The rows come from 6 hidden closed curves, with some noise, and rows from the same curve form a group. Each curve winds through 6 dimensions. The rows are also pushed far along 4 directions, which tell nothing about the answers.
In the rows, zero is written as 128.
Known rows, each followed by its group:
[128  89 146  76 145 106 124  94  74  79 152 120 178 161 155 143 137 123
 111 188]  K980
[ 94  71 143 115 102  88 109  94 111  88 188 109 141 108 136 144 131 105
 145 197]  K375
[ 66  92 159 126  92 117  93 122 140 131 169 136  62  98 130 144 128 122
 142 139]  K222
[158 182  76 155 143 180 141 168 161 150  78 151 128 146 132  99 147 140
 113  44]  K584
[140 134  65 111 141 134 143 136 125  92 132 126 169 131 145  94 165 104
 111 108]  K584
[117 116  97 130 117 147 131 140 152 122 140 138 117 128 135 144 142 140
 123 131]  K222
[103 132 167 128 128 150 125 130 130 146 121 135 109 160 127 137 112 145
 128 118]  K980
[189 152 140 156 148 129 114 144 161  94 102 160 160 198 145 128 109 188
 122 176]  K746
[127 119 145 175 104 154 110 128 134 151 125 134 104 122 129 131 141 131
 135 104]  K746
[165 148 110 136 137 128 129 157 137 135 112 142 134 121 127  97 123 137
 142 130]  K963
[142 147 104 128 125 152 120 164 141 159  97 144 118 138 122 130 123 146
 128  92]  K375
[108  73 164 104 150 107 124  91  85  97 162 117 179 159 162 165 101 137
 147 221]  K746
[174 147 132 106 163 138 143 117 110 128 105 132 159 132 142 140 121 150
 119 131]  K963
[ 78  78 117 186  63 144 105 128 168 141 169 130  81  97 127 161 146 125
 150 135]  K746
[150 151 189  66 171  90 146  92  77 121 111 103 176 151 112 137  81 134
 121 157]  K746
[123  81 128 169  80 124  75 131 132 137 147 139  95 106 133 143 144 121
 144 135]  K375
[ 93  67 240 173 133 115  90 114 110 139 136 154  90 183 156 133  82 163
 169 214]  K980
[133 143 106 166 111 168 137 152 174 131 124 145 118 143 129 135 138 154
 126 113]  K746
[123 159 126 127 107 133 103 154 139 132 127 130 123 133 119 123 124 127
 135 110]  K375
[106 167 232 126 168 141 128 106 105 164  85 129 104 168 127 127  82 148
 129 100]  K584
[145 123 136 130 126 137 149 123 121 143 124 124 146 134 120 138 115 140
 136 145]  K746
[101 135 141 110 124 125  99 126 121 137 126 133  91 109 134 124 135 114
 122  87]  K222
[108  77 134  90 138  96 107 126  99 112 154 132 132 125 148 132 117 122
 144 187]  K222
[129 156 111 134 106 137 112 164 155 125 128 141 113 133 116 103 138 129
 128 106]  K375
[204 207  98 143 169 170 147 163 148 138  61 149 178 177 131 108 118 167
 112  79]  K963
[127 108 138 150 116 126 132 119 140 102 151 135 131 142 137 132 136 142
 131 174]  K584
[172 140 106  75 155 112 142 116 111  96 116 125 164 140 130 142 137 136
  88 133]  K746
[121 146 199 139 142 130 142 125 131 162 107 126 126 175 106 142  66 167
 149 153]  K222
[142 137 111 114 147 146 134 134 117 147 100 131 136 136 131 146 124 137
 118 102]  K963
[179 108  94 108 155 120 132 129 108  84 127 136 199 165 159 134 133 144
 119 189]  K963
[128 116 112  89 155 121 142 109 102 100 144 117 163 119 153 162 129 121
 123 170]  K584
[150 101 142 160 102 123 111 127 138 114 143 141 126 142 130 128 139 142
 131 169]  K980
[149 154 100  55 176 114 154 118  92  80 129 120 186 130 150 104 145 107
 106 136]  K963
[ 97 127 159  87 152 126 133 122  98 141 119 127 111 145 128 126 115 125
 118 116]  K222
[146 118 115  87 136 100 126 122 116 110 141 122 155 118 130 142 116 130
 132 160]  K222
[148 197 127 106 156 141 165 137 135 133  93 126 142 145 106  91 124 129
 104  73]  K980
[ 54 121 113 105 108 132 133 117 125 142 151 106  83  89 112 131 154  79
 114  69]  K222
[163 137 190 130 164 134 124 107  97 137  91 137 147 179 139 133 105 161
 116 136]  K980
[156 135  94 174  91 134 115 150 169 102 147 143 117 112 128 104 165 125
 124 134]  K963
[114 113 137 121 136 117 119 130 116 125 144 137 119 112 147 118 122 123
 152 156]  K963
[175 142  89 193 110 167 132 164 191  97 128 161 152 171 147 124 146 178
 129 159]  K746
[122  78 152 121 147  94 122 102 102  79 167 125 187 158 163 143 100 135
 163 250]  K584
[141 148 121  64 143  98 127 120  89 102 132 107 165 125 121 111 133  99
 111 124]  K375
[106 137 153 105 142 144 134 117 127 133 126 131 121 145 132 149 119 141
 119 115]  K375
[118 135 136 131 134 130 138 106 115 161 109 112 106  92 115 128 131 103
 122  71]  K980
[111 123 117 145 114 151 129 145 156 138 133 140 104 136 132 148 129 151
 130 125]  K222
[130 152 120  92 149 136 138 141 109 157  95 125 133 140 120 111 117 121
 120  80]  K980
[ 88  84 185 102 150  97 121  91  93  92 173 118 148 143 162 165  95 133
 156 240]  K584
[ 92 128 101 151  89 137 119 139 152 144 135 119  92 112 104 134 143 109
 121  82]  K963
[ 79 128 100  59 119 115 126 124 120 124 156 113  93  74 118 134 149  91
 112  88]  K222
[120 112  87 126 111 130 128 131 147  88 165 127 153 126 143 136 149 125
 129 158]  K375
[112 120 122 138 130 137 125 140 134 143 129 131 132 134 134 134 112 132
 149 128]  K746
[135 128 161 153 110 115 104 141 136 154 122 130 122 135 115 128  96 146
 157 146]  K375
[196 205  67 164 122 171 130 191 207 111  96 169 131 150 124  95 153 174
 107  85]  K222
[108 187 218  83 177 141 142 107  93 175  81 124  77 129 113 148  92 138
 109  83]  K584
[ 93 115 152 127 113 123 110 131 133 132 144 137  90 126 130 120 132 125
 132 126]  K375
[142 110 123 203  88 128 106 151 172 125 145 145 100 113 131 139 130 146
 160 183]  K584
[ 98  50 113 123  97  90 105  96 106  87 198 108 146  82 153 157 150  92
 152 203]  K963
[124 122  90 144 101 130 113 142 149 100 156 137 108  99 139 105 174 106
 122 123]  K963
[151 158 106 201  99 152  97 162 170 134 112 154  87 108 134 106 158 130
 132  89]  K584
[125 100  89 144  88 108 108 150 146 137 149 124 116  91 114 119 134 110
 156 134]  K375
[140 124  90 108 136 137 151 133 120 155 112 124 122 103 115 129 140 118
 111  89]  K980
[164 124 108  92 145 119 143 113  91 123 117 115 178 120 128 136 131 118
 116 128]  K746
[100  72  98 129 104  88 124 121 123  91 184 120 128  96 135 105 153  89
 144 183]  K980
[171 121 139 151 162 137 134 119 128  83 124 144 199 195 168 133 114 172
 135 197]  K980
[151 122 124 101 158 104 158 118 101 119 125 120 160 129 126 113 118 122
 128 157]  K980
[ 67 131 157 117 107 140 119 113 130 155 142 112  86 103 110 158 120 116
 129  89]  K375
[104 131 127 116 114 128 116 141 154 125 145 135 102 114 126 138 125 138
 136 133]  K222
[155 183 201 124 160 146 131 121 109 188  59 130 106 148 106 133  91 156
 114  64]  K963
[154 114  93 157 129 132 118 135 132  84 138 141 166 151 157 103 160 125
 125 147]  K584
[153 146 130 142 151 139 130 136 135 122 113 139 154 149 148 142 109 155
 141 164]  K584
[154 149 142 106 168 145 148 131 116 123 102 139 160 175 142 130 110 164
 115 140]  K746

New rows. What belongs after each?
[113  87 141 200 101 121 109 127 149 148 140 135  96 107 130 129 123 127
 162 148]  K980
[142 113 116 148 119 137 109 149 135 121 125 150 129 153 140 111 141 140
 131 139]  K980
[126 125 175 144 137 146 117 123 117 165 113 142  93 116 136 146 108 152
 143 124]  K963
[149 128 129 185 112 153 102 162 158 138 107 165 112 163 136 106 132 158
 137 125]  K980
[ 91  90 151 207  84 147 108 118 162 142 151 141  67 109 131 145 145 134
 144 130]  K980
[134 143 165 107 141 116 139 137 128 134 120 135 123 157 113 120  93 155
 133 159]  K222
[102  93 133 162 111 117 119 105 123 140 140 117  98  86 131 132 140  99
 137 114]  K980
[153 130 131 161 114 137 121 127 147 110 123 133 146 170 127 146 128 151
 116 147]  K963
[ 87  96 157 107 134  97 109 104 101  97 168 122 115 110 152 135 134 102
 139 186]  K584
[129 124  55 105 131 142 155 139 140 123 134 125 136 100 128 127 155 118
 114  93]  K375
[148 150 179 110 151 123 126 127 124 151  99 132 132 151 118 146  79 168
 137 142]  K222
[126 105 151 145 119 106 125 109 130 126 143 124 126 118 122 123 120 129
 139 147]  K375
[127  83 166 126 121  83 114  94 105  81 176 119 161 131 144 140 116 127
 147 230]  K963
[111 112 125 140 127 121 126 128 128 127 139 121 141 124 140 134 115 122
 153 154]  K584
[ 71 138 179 118 115 135 114 131 146 161 133 137  63 115 115 149  99 147
 145 108]  K222
[146 141 118 139 125 138 127 138 141 103 135 144 125 130 139 109 152 136
 118 138]  K963
[143 148 188  94 167 136 134 110  90 137  96 131 143 179 135 133 106 151
 107 121]  K980
[125 120 133 136 115 130 113 131 121 167 119 128  87  78 120 134 135 114
 137  92]  K963
[113 116 115  82 131 109 125 130 127 118 147 122 137 111 131 141 111 128
 140 152]  K222
[162 116 110 141 113 119 108 146 141 126 127 141 130 125 127 131 126 147
 136 152]  K222
[120 136 125 136 100 132 117 156 153 135 135 139  99 128 114 117 129 137
 135 125]  K375
[122 104 173 225 107 146  89 138 167 150 119 159  96 157 147 131 103 170
 166 145]  K375
[105 146 168 111 122 120 125 121 139 133 138 128  99 127 113 137 108 139
 129 130]  K222
[169 217 147 137 138 159 124 163 152 155  68 144 124 163 102  98 112 155
 114  59]  K375
[133 142 102 130 105 128 130 136 144 121 141 127 113  97 115 111 161 109
 115 103]  K963
[138 124 166 193 101 140 114 144 172 146 131 151 101 145 122 138  97 174
 166 176]  K963
[135 137 112 120  98 133 116 150 140 138 135 127 119 120 109 140 127 133
 131 129]  K375
[138 130 112  78 129 121 126 110 101 110 136 110 157 114 128 149 145 113
 103 117]  K375
[ 78 121 151  81 132 106 150 108  98 159 139  96 117 111  98 144  99 101
 135 123]  K222
[172 167  87 142 142 162 155 158 167 130  95 154 136 151 127 101 140 160
 108  90]  K375
[ 66  85 124 160  80 136 104 129 142 191 140 118  59  66 108 165 121 108
 156  77]  K375
[113  93 120  57 156  98 122 108  79  77 162 115 188 148 161 139 125 113
 130 194]  K375
[137 132  61  52 151 127 159 103  91 100 138 101 173  85 138 147 167  91
  91  97]  K963
[119 106 155 139 135 109 138 117 123 134 134 125 124 129 126 121 105 132
 149 167]  K980
[132 136 141 136 118 126 114 135 130 153 118 121 134 127 115 146 100 141
 147 122]  K375
[187 157 118 185 158 156 140 157 162 114  92 163 167 191 155  97 115 179
 139 152]  K980
[128 158  84  59 162 133 151 141 120 131 115 121 153 121 125 130 118 127
 119  96]  K222
[133 123  92 150 124 131 129 140 148 105 142 130 161 133 143 123 131 127
 148 160]  K584
[114 170 138 102 130 144 117 143 123 153 106 121 129 137 112 140 107 131
 128  82]  K375
[112 126 150 162 121 143 117 134 156 122 141 147  96 127 147 151 123 151
 142 163]  K584
[131 127 139 166 121 123 133 143 153 130 129 140 114 138 125  99 121 137
 144 148]  K980
[120 109  93 158  96 127 124 146 147 124 157 124 138 113 127 111 138 111
 156 145]  K746
[189 136 113  78 168  88 157 119 116  58 139 119 234 179 141 133 103 157
 124 233]  K746
[121  96  36 107  83 104 111 153 140  73 185 128 139  88 133 103 183  81
 124 151]  K375
[ 75 106 193 164 107 146  91 121 122 184 113 139  46 123 121 138 120 127
 139  79]  K980
[173 204  73  56 162 140 151 147 126 111  93 129 153 116 120  98 157 117
  77  43]  K222
[115 128 131 128 102 120 125 117 133 141 141 113 110  94 103 138 129 115
 128 103]  K375
[ 79  65  67 207  53 151  91 160 190 133 175 152  61  83 141 136 174 118
 155 119]  K375
[138 127 137 126 152 113 153 121 125 116 130 124 155 143 131 115 108 137
 139 168]  K980
[117  59 102 190  76 128  83 129 136 143 149 135  93  89 139 145 160 111
 147 126]  K980
[126 111  69 146  98 129 129 158 165 121 154 133 134 114 126 126 134 130
 150 146]  K375
[102 123 196 138 158 130 131 105 111 152 110 134  90 139 136 122 110 134
 130 117]  K980
[101 137 133  68 137 100 125 119  98 127 136 107 127 100 117 114 127  90
 123 101]  K222
[180 140 101  91 134 124 130 129 108 105 122 123 179 138 127 145 136 136
 109 142]  K375
[147 165 166 163 119 153 120 134 157 139 110 136 127 161 118 147 107 171
 127 121]  K375
[107  76 157 135 118 100 126 111 110 106 173 116 157 140 141 130 109 124
 164 222]  K746
[159 151 124 146 150 137 146 119 128 127 100 132 131 127 131 106 142 127
 108  92]  K980
[ 75 111 200 129 137 117 109 102 105 133 142 125  99 138 139 130 105 117
 147 142]  K584
[148 139 117 127 122 141 123 133 134 151 108 129 114 116 116 141 131 135
 114  88]  K222
[168 160 129 105 151 121 139 143 121 146  92 131 149 142 110 105 104 143
 127 108]  K375
[128  99 185  93 159  82 116  88  73  78 154 120 155 140 161 136 119 119
 131 218]  K584
[155 117 108 119 125 129 114 144 121 132 121 137 141 136 132 133 129 139
 128 134]  K375
[124 135 119  50 146  98 145 111 102 111 141 101 161 105 118 144 114 116
 120 138]  K222
[137 124  93  82 110 108 129 115  98 113 146 103 157 104 111 127 155  86
 105 107]  K980
[146 144 118 121 119 133 135 132 130 137 117 125 124 121 107 119 143 125
 105  94]  K980
[181 151 134 141 120 142 116 144 138 133 103 144 152 159 124 147 118 167
 124 138]  K375
[100  98 138 174  90 119 109 122 152 140 153 127  89  95 120 121 130 116
 151 120]  K375
[ 89 128 149  93 130 124 140 121 117 154 131 122  88 108 109 123 118 118
 124  94]  K375
[125 152  80 100 131 136 156 147 149 115 136 120 147 118 117 115 135 122
 122 106]  K375
[164 108  57 168  87 113 107 169 161 111 148 139 148 110 126 109 145 124
 152 156]  K375
[137 136 108 126 109 120 131 131 137 107 143 128 121 103 119 114 157 112
 113 125]  K963
[130 129 112  29 182  94 152 102  65  94 140 101 191 122 146 120 124  97
 119 154]  K963
[130  86  60 106 121 113 140 129 126  88 164 130 145 102 143 114 168 105
 115 144]  K375
[ 90  69  97  99 107 101 117 105 103 133 166 102 129  72 127 157 137  89
 142 131]  K375
[135 106 119 118 118 108 122 131 127 126 142 122 154 125 124 142 108 134
 152 168]  K375
[131 148  73 104 132 135 156 149 139 142 124 123 122  93 115 131 137 116
 123 107]  K584
[ 62  79 172  16 135  59 112  74  38 104 183  76 151  98 125 157 108  66
 136 176]  K375
[152 201 132 122 142 162 123 157 155 156  78 149  94 130 114 109 131 149
 101  38]  K222
[ 85 128 152  89 116 109 125 114 126 129 152 118  94 101 111 139 121 115
 125 122]  K222
[128  99 136 126 131 131 120 112 113 115 146 131 129 117 155 154 141 131
 128 157]  K963
[138 172 135  73 178 122 149 128  90 159  84 116 139 126 118 112 105 113
 121  79]  K584
[ 78  43 137 157  94 112 101 102 127  96 196 127 113 106 163 173 144 117
 154 217]  K584
[117 126 111 124 125 140 124 149 156 113 140 145 126 139 142 138 122 153
 139 149]  K222
[132 121 102  74 164 118 148 107  96  94 144 112 170 117 152 158 135 118
 117 164]  K584
[124 128  68  94 142 136 162 135 125 114 135 117 165 126 132 118 141 115
 119 118]  K584
[162 141  86 155 132 134 122 154 138 128 110 136 150 124 135 109 133 125
 139 117]  K584
[113 141  54 121  79 139 112 173 158 132 147 128 107  91 111 121 162  99
 125  85]  K375
[145 115 127 154 103 131  96 133 128 140 122 139 114 120 129 137 140 129
 128 114]  K375
[138 108 114 160 106 145 101 128 130 131 127 137 124 131 139 142 153 130
 122 112]  K980
[150 164 124  87 138 112 132 131 108 140 109 112 155 122 105 123 112 117
 125 104]  K375
[142  82 102 156  97 119 103 128 125 131 143 129 132 103 132 137 146 114
 144 146]  K746
[153 146 138 113 166 123 139 125 106 133 102 125 168 149 137 123 101 138
 137 138]  K584
[131 129 115 129 116 127 107 157 145 161 115 144  94 107 115 126 120 135
 141 104]  K222
[ 88  69 162 158 113 108  87 124 120 117 165 138 112 127 157 134 113 127
 173 199]  K963
[147 142 141 179 114 138 120 147 153 158 103 136 121 151 112 120 108 147
 143 118]  K222
